There are 4 ways to turn a row about zero (a turn may also mirror it). The second row of each pair is the first, turned, with some noise. The first 36 pairs use one turn. New pairs use 2 turns, one after the other, and a turn may come again.
In the rows, 128 means zero.
Some pairs, each with its turns in order after it:
[113 126 149 158 146 125  49 135]
[156 128 140 144 119 102  54 155]
Zut

[128  85  81 149 128 111 151 132]
[119  82 109 132 148 173 134 143]
Zut

[116 115 151 118 123 140 158 159]
[155 150 114 143  99 132 144 144]
fof

[126 132  89 124  79 102 131 206]
[175 145  96 183 169  82 136 121]
fof

[143 169 125 131 128 143 112 137]
[140 133 113 149  90 123 121 119]
les

[103 141 106 130 124 121 129 132]
[108 138 129 130 118 152 126 147]
Zut

[128 153 114  49  83 168  67 125]
[186 165 127 168 122 185  94 187]
robom

[111 160 121 125 166 137 133 150]
[142 160 135 122  93 104 145 137]
les

[142 155 127  70 126 134 193 162]
[124 166 130 111 145 129 219 125]
Zut

[156 124 125 136  86 174 149 132]
[ 98 133 120 109 171 129 131  81]
Zut

[180 116 129 103 102  67 133 159]
[105  88 140 194 151 140 166 143]
les

[ 68 141 126 129 102  77  88  49]
[168 173 174 132  53  70 125 138]
robom

[119  73 141 124 114 117 121 150]
[132 112 122 126 187 118 133 142]
les

[191  88  78 134  49  71 160 125]
[136 200 125 122 162  47  85  73]
fof

[129 135 115 116 129  97 120 153]
[140 103 130 129 109 151 129 113]
robom

[123  87 129 137 116 130 131 116]
[119 112 129 106 163 134 113 130]
les

[121  70 108 107 116  49 100 120]
[115 145  49  91 157 108  92 106]
fof

[146 132 119 205 111  49 117 142]
[ 65 145 161 196 158  96 104  92]
les

[155 131 131 123 100 129  53 135]
[158 137 108 195 111 141  94 129]
robom

[143  78 149 116 118 142 138 126]
[136 172 121  93 119 138 146 129]
fof

[ 49 108 142 136 132 115 129 174]
[110 104  95 109  67 134 180 147]
robom

[123 141 116  87 146 130 204 131]
[ 93 161 127 181  74 119 135 139]
fof

[133 129 152 173 130 124 100 134]
[162 103 142 112 140 146 110 133]
fof

[122 147 123 125 134  96 120  95]
[101 147 126 133 120 154 144 107]
les

[ 96 140  99 178  76 126 105 117]
[143 174  87 114  77 105 106 108]
robom

[128 109  96 207 126 143 207  86]
[ 83  57 158  79 130 193 137  93]
Zut

[131 120 133 120 144 203 172 158]
[136 145 131  59 180 127 150 122]
Zut

[118 146 162 178 171  49 121  73]
[ 91 112 191 141  80  55 132  83]
robom

[178 126 133 138 205 118 127 160]
[160  87 165 122 156  83 153 175]
Zut

[136 171 185 119 168 128  96 136]
[173 149 122 149 106 112 170  71]
les

[125  68 147 135 178 144 123 148]
[134 166 105 110 131 194 131 145]
fof

[128 195 109 102 125 138 150 157]
[108 137 142  97 124 191  94 130]
robom

[146 149 138 119 131 112 110 123]
[122 127 150 151 120 131 110 121]
robom

[112 163 147 137 133 127 107 146]
[148  84 131 137 125 132 128 149]
fof

[133 160 111 110 130 128 144 133]
[125 132 140 138  94 137 136 143]
les

[136 123 142 153  85  97 169 181]
[136 136 159 167 166 171 157  98]
Zut

New pairs, each followed by its turns in order:
[149 124 161 156 149 146 186 141]
[128 132 156 188 140 121 174 114]
les robom

[138 105 112 126 132 153 114 166]
[128 148 103 142 158 124  98 129]
les fof

[ 70 133 151 127 127 185  81  87]
[149 143 124  94 188 130 196 161]
fof robom

[159 140 111 108 114 119 146 121]
[126 144  89 125 132 122 151 131]
les robom

[ 96 127 120 131 143  82 124 150]
[142 159 121 103 112 103 144 103]
robom fof

[ 71 145  74 122 119 120 124 105]
[130  79 127 176 140 115 173 147]
les fof

[154 114 139 111 134  60 105 126]
[120 150 177  77 123 114 107 124]
les les

[145  49 115 166 168 113 106 125]
[133 191 112  93 189 162 128 135]
Zut fof

[152  49 139 130 101 127 141 145]
[101  64 150  97 133 139 172 143]
robom Zut

[120 131 129 116 101 135 109 121]
[120 138 114 130 128 141 104 111]
robom robom

[168 206 134 135 103 136 131 126]
[160 173  79 121 104 139 106  84]
robom les

[207 122 100 118 179 115 134 126]
[103 139 116  67 143 192 102 152]
robom fof

[108 138  49  87 143 106 137  49]
[102  71  71 121  94 159 145  51]
fof fof

[167 130  97  90 109 158  93 134]
[118 100 101 156 156 126  75 128]
robom robom

[124 166 149 115 131  97 116  92]
[169 115 112 145 105 127 164 130]
fof robom

[118 161  49 194 144 109 108 143]
[116 111 149  77 141 216  99 115]
fof fof

[155 175 129  49  96 123 132 155]
[ 78 128 198 134  97 169 169 137]
Zut Zut

[ 87  89 132 115 207 132 106 129]
[119 138 144 167 145 165 209 112]
fof fof

[151 188  52 141 108 149 131 118]
[137  83  64 165  93 167 147 109]
Zut fof

[ 75 122 113  98  54 137 114 145]
[112 137 153 114 192  81 110 181]
les Zut

[131 128  94 139 142 118 131 165]
[128 111  76 124 132 122 125 128]
robom Zut

[132  96 137  97 119  94 178 158]
[117 175 180 153 100 141 123 116]
Zut fof

[130 126 176 188 131 123 207 149]
[ 94 138 139 167 153  74  96  59]
fof Zut

[ 49 118 157 150 120 190 147 107]
[125 160 108 148 123  28 143 144]
les Zut

[125 153 138  71 120 131 133 129]
[118 144 165 151  95 147 123 143]
Zut les

[122 145 159 111 153 101 120 173]
[145  97  81 130 128 151 117 105]
fof robom

[170 103 151 130 102  88 131 156]
[ 94 102 156 108 122  98 110  86]
Zut les

[ 78 153 122 120 129 144 122  98]
[155 118 108 143 135  93 143 152]
robom fof

[127  89 133 117 124  88 131 111]
[106  96 114 125 157 140 121 106]
Zut Zut

[ 88 157 121 128 174 114 139  72]
[124 187 162 111 113 162 123 161]
les robom

[129 166 123 122 134  49 144 128]
[127 108 106 183 126 140  74 156]
fof Zut

[108 106 139  73 135 118 130 150]
[138 103 164 120 102 101 142 157]
les les

[136  64 101  80 148 158  84 123]
[ 87 160 103 168 199 120 109 124]
Zut fof

[ 49 130  67 115  78 121 123 101]
[ 71 144 120 121  96 148  95  37]
fof fof

[106 143 123  69 195 152 124 112]
[ 90 158 112 130 141 136 204 103]
les Zut

[153 183 125 127 108  49 123 165]
[ 61 154  89 104 106  87 125  92]
les robom

[174 107  80  60  99 133 126 131]
[ 60 163 159 105 109 102 125 169]
Zut les

[140 140 146 120  88  86 139 114]
[134 113 171 112  87 113 123 122]
robom fof

[154 126 178 119 114 134 192 128]
[109 109 138 154  62 168 133 136]
robom fof

[115 125 155 205 164 124 133 126]
[111 104  64 129 112 122 111  74]
robom fof

[159  80 110 121 108  87 177  67]
[108  79  69  89 133 181 131  90]
Zut Zut

[ 87 164 106 129 121 137 207 138]
[ 91 154 113 185 109 193 138 130]
les robom

[124 121 120  70 127 128 161 149]
[165 175 127 157 116 126 142 156]
les fof

[125 132 126  49 101 147  95 174]
[167  80 108 129 101  74  81 146]
robom les

